There are 5 hidden switches. A switch that is on adds its own fixed numbers to the row, and there is some noise. The rows also spread widely along 3 directions, which tell nothing about the answers.
In the rows, 128 means zero.
Known rows, each followed by its switches (1 for on, 0 for off):
[119 114 121 164 123 134  99 129 101 144 130 156 124 103 141 153 116 107
 166 109  85 110 123 135 154 134 117 155 160  96 153 141 148 130] | 0 0 0 0 0
[109 146  97 194 132 151  68 114  75 129 119 147 147  65 152 114 120 110
 178 100  84  91 142 135 172 116 112 161 155 110 146 121 168 125] | 1 0 1 1 1
[118 128 114 174 158 131  92 132 115 197 106 130 141 100 159 172 101  92
 129 119  97  90  93 121 178 130 115 129 143  88 137 144 165 165] | 0 1 1 1 0
[117 122 107 166 101 135  77 132 100 142 132 147 136 105 146 130 127  99
 189  95  76  96 136 141 144 139 107 181 143 119 165 135 160 104] | 0 0 1 0 0
[101 140  95 169 127 137  86 126 108 143 131 151 135  92 133 141 131  91
 171  87  77  98 146 156 147 135 130 170 163 121 168 135 128 104] | 0 0 0 1 0
[129 123 109 170 114 141  77 144 123 172 126 148 150 125 154 149 117  78
 156 105  80  88 132 140 154 130 113 157 148 127 162 156 141 129] | 0 1 1 0 0
[132 111 123 184 130 128  95 132  85 155 110 144 125  94 150 146  95 115
 167 122  81  95 110 108 177 135 101 149 144  78 146 128 183 141] | 1 0 1 0 0
[124 119 107 173 103 133  73 137 100 159 129 151 135 102 149 128 118  96
 180  94  86  88 132 123 159 135 114 177 141 112 158 153 165 132] | 0 1 1 0 0
[116 134 105 185 138 142  88 133  99 161 115 144 139  86 149 157 103  94
 163 114  85 104 108 138 161 127 111 144 161 106 156 126 154 132] | 1 0 1 1 0
[118 123 122 180 164 126 101 107  88 187  89 129 119  98 159 180 100 118
 124 125  94  95 100  93 179 124  79 132 140  66 136 121 205 138] | 0 0 0 1 0
[116 121 102 167 115 147  81 128 111 154 124 144 132 105 145 141 123  95
 173  93  84  92 137 140 153 137 104 168 145 112 164 135 158 121] | 0 0 1 0 0
[110 139 104 174 143 141  86 124 106 161 103 132 134 119 138 160 108  92
 142 111  78  81 130 132 156 133  99 146 149 115 163 128 158 103] | 0 0 0 1 0
[121 130 102 170 113 142  77 146 120 158 135 146 152 120 143 138 124  73
 166  94  78  87 143 141 154 140 121 154 151 136 164 147 136 119] | 0 1 1 0 0
[115 143  96 172 132 148  75 151 130 175 109 132 150 137 149 137 126  72
 129 107  74  65 129 141 161 138 106 121 147 142 149 152 132 121] | 0 1 1 0 1
[106 135 114 184 181 136 112 129  99 173 101 158 133  94 143 157  93 110
 130 113  98 105  92 138 180 122 112  89 163  86 140 118 142 150] | 1 0 0 1 1

New rows, each followed by its switches (1 for on, 0 for off):
[112 125 120 158 132 140 111 141 118 164 127 161 133 117 128 158 112  94
 162 108  90 102 119 156 147 142 115 132 164 116 163 143 120 130] | 0 0 0 0 0
[116 126 121 180 141 139  92 126 106 179 100 143 122 112 148 145 100 116
 152 110  94  87 108 136 172 133  97 113 141 104 141 142 168 142] | 0 0 1 0 1
[107 130 121 174 157 133  98 109  84 159 125 156 108  74 143 149 121 124
 163 105 103 112 104 133 180 134 133 131 166  82 137 130 163 147] | 0 0 0 1 1
[114 127 103 182 121 128  76 110  81 150 124 135 120  73 159 144 119 124
 184  97  85 103 118 108 181 126 108 179 139  80 150 127 199 137] | 0 0 1 1 0
[121 113 110 172 107 136  76 127 100 151 137 159 136  91 147 130 121 102
 194  89  90 104 123 132 163 138 137 171 154 105 151 142 162 141] | 0 1 1 0 0
[110 147  82 172 123 157  85 151 130 164 118 138 152 143 124 129 122  72
 146  95  63  75 131 164 128 126 107 127 153 165 172 140 109 100] | 0 0 1 0 1
[121 123  99 173  95 136  75 123  82 118 148 158 147  88 138 108 131  97
 209  88  77  97 149 138 156 140 123 194 147 118 167 130 143 105] | 1 0 1 0 0
[107 123 112 161 128 147 106 142 108 164 129 162 124 121 131 156 120  88
 160 101  89 100 121 155 146 138 121 141 158 119 159 140 119 123] | 0 0 0 0 0
[113 130 117 168 142 144  92 129 105 157 104 143 133 118 133 144 115  98
 132 109  90  89 118 143 161 128  95 120 157 121 142 136 145 120] | 0 0 0 0 1
[119 133 101 199 115 151  61  99  73 117 129 158 149  56 149 113 138 115
 179  84  93  99 157 125 173 129 126 172 170 100 146 131 157 128] | 1 1 0 1 1
[126 126 109 174 131 141  87 113 115 175  84 107 127 140 130 166 108  82
 112 127  72  77 132 120 146 121  65 137 132 116 165 140 171  90] | 0 0 0 0 0
[124 127 120 172 139 136  89 150 129 182 120 150 144 122 158 159 111  84
 161 112  81  97 111 138 164 141 114 137 149 111 149 153 147 146] | 0 1 1 0 0
[119 121 122 175 127 128  90 132 110 162 126 140 135 113 150 147 114 102
 167 106  72  95 119 130 162 139 108 154 148 109 151 145 160 129] | 0 0 1 0 0
[111 124 111 178 143 134  87 125  97 167 115 144 133  95 145 153 112 110
 166 103  87 108 107 124 176 138 126 149 149  94 143 127 163 146] | 0 0 1 1 0
[121 118 136 181 135 129  85 123  85 164 114 170 114  81 163 137 111 127
 173 101 106 114  98 120 192 130 134 139 152  74 133 158 177 181] | 0 1 1 0 1
[138 120 114 191 140 146  82 137 108 177  96 129 148 112 155 151 112  86
 139 125  79  77 120 121 162 124  95 137 137 104 155 140 168 141] | 1 1 1 0 0
[107 127  84 162  94 143  76 143 122 126 150 158 160 123 120 111 136  72
 195  81  66  91 160 176 132 141 124 177 155 159 182 141 102  90] | 0 0 1 0 0
[118 136 102 176 118 140  79 136 101 146 128 139 140 109 141 126 128 105
 167  92  80  93 127 153 156 139  99 144 156 128 159 142 143 113] | 0 0 1 0 1
[106 144  79 179 130 145  82 138 102 143 140 163 145  96 145 123 128  95
 173  80  81  99 131 161 154 131 138 148 170 130 167 142 129 120] | 0 0 1 1 1
[110 120 109 171 109 141  86 143 122 156 141 164 144 102 157 138 128  86
 165 100  80  98 134 144 154 146 131 160 158 127 161 152 127 147] | 0 1 1 0 0
[124 112 135 180 148 129 103 138  85 172  94 133 125  96 159 153  96 114
 154 128  90  94  97 118 186 132  97 124 142  73 146 131 179 152] | 1 0 1 0 0
[107 133  75 179 117 149  70 118 115 140 128 135 146  99 147 134 122  84
 179  85  67  85 145 138 149 130 118 173 148 135 172 134 139  99] | 0 0 1 1 0
[115 128 108 170 143 140  91 121 104 157 123 140 128 104 140 151 113  98
 161  97  88 106 126 132 155 134 116 153 155 103 162 135 153 110] | 0 0 0 1 0
[124 106 127 175 107 133  81 128  88 158 135 162 129  75 154 131 123 115
 185 105  95 116 118 114 186 138 125 179 140  83 144 148 188 162] | 0 1 1 0 0
[106 118 104 159  95 144  95 129 100 116 155 177 127  88 125 120 132  96
 209  88  89 118 159 163 134 144 148 184 162 124 172 136 111 106] | 0 0 0 0 0
[111 128 108 170 136 142  92 140 106 158 120 144 136 128 136 134 113  98
 159 100  81  92 121 154 154 144 109 124 157 129 154 144 136 121] | 0 0 1 0 1
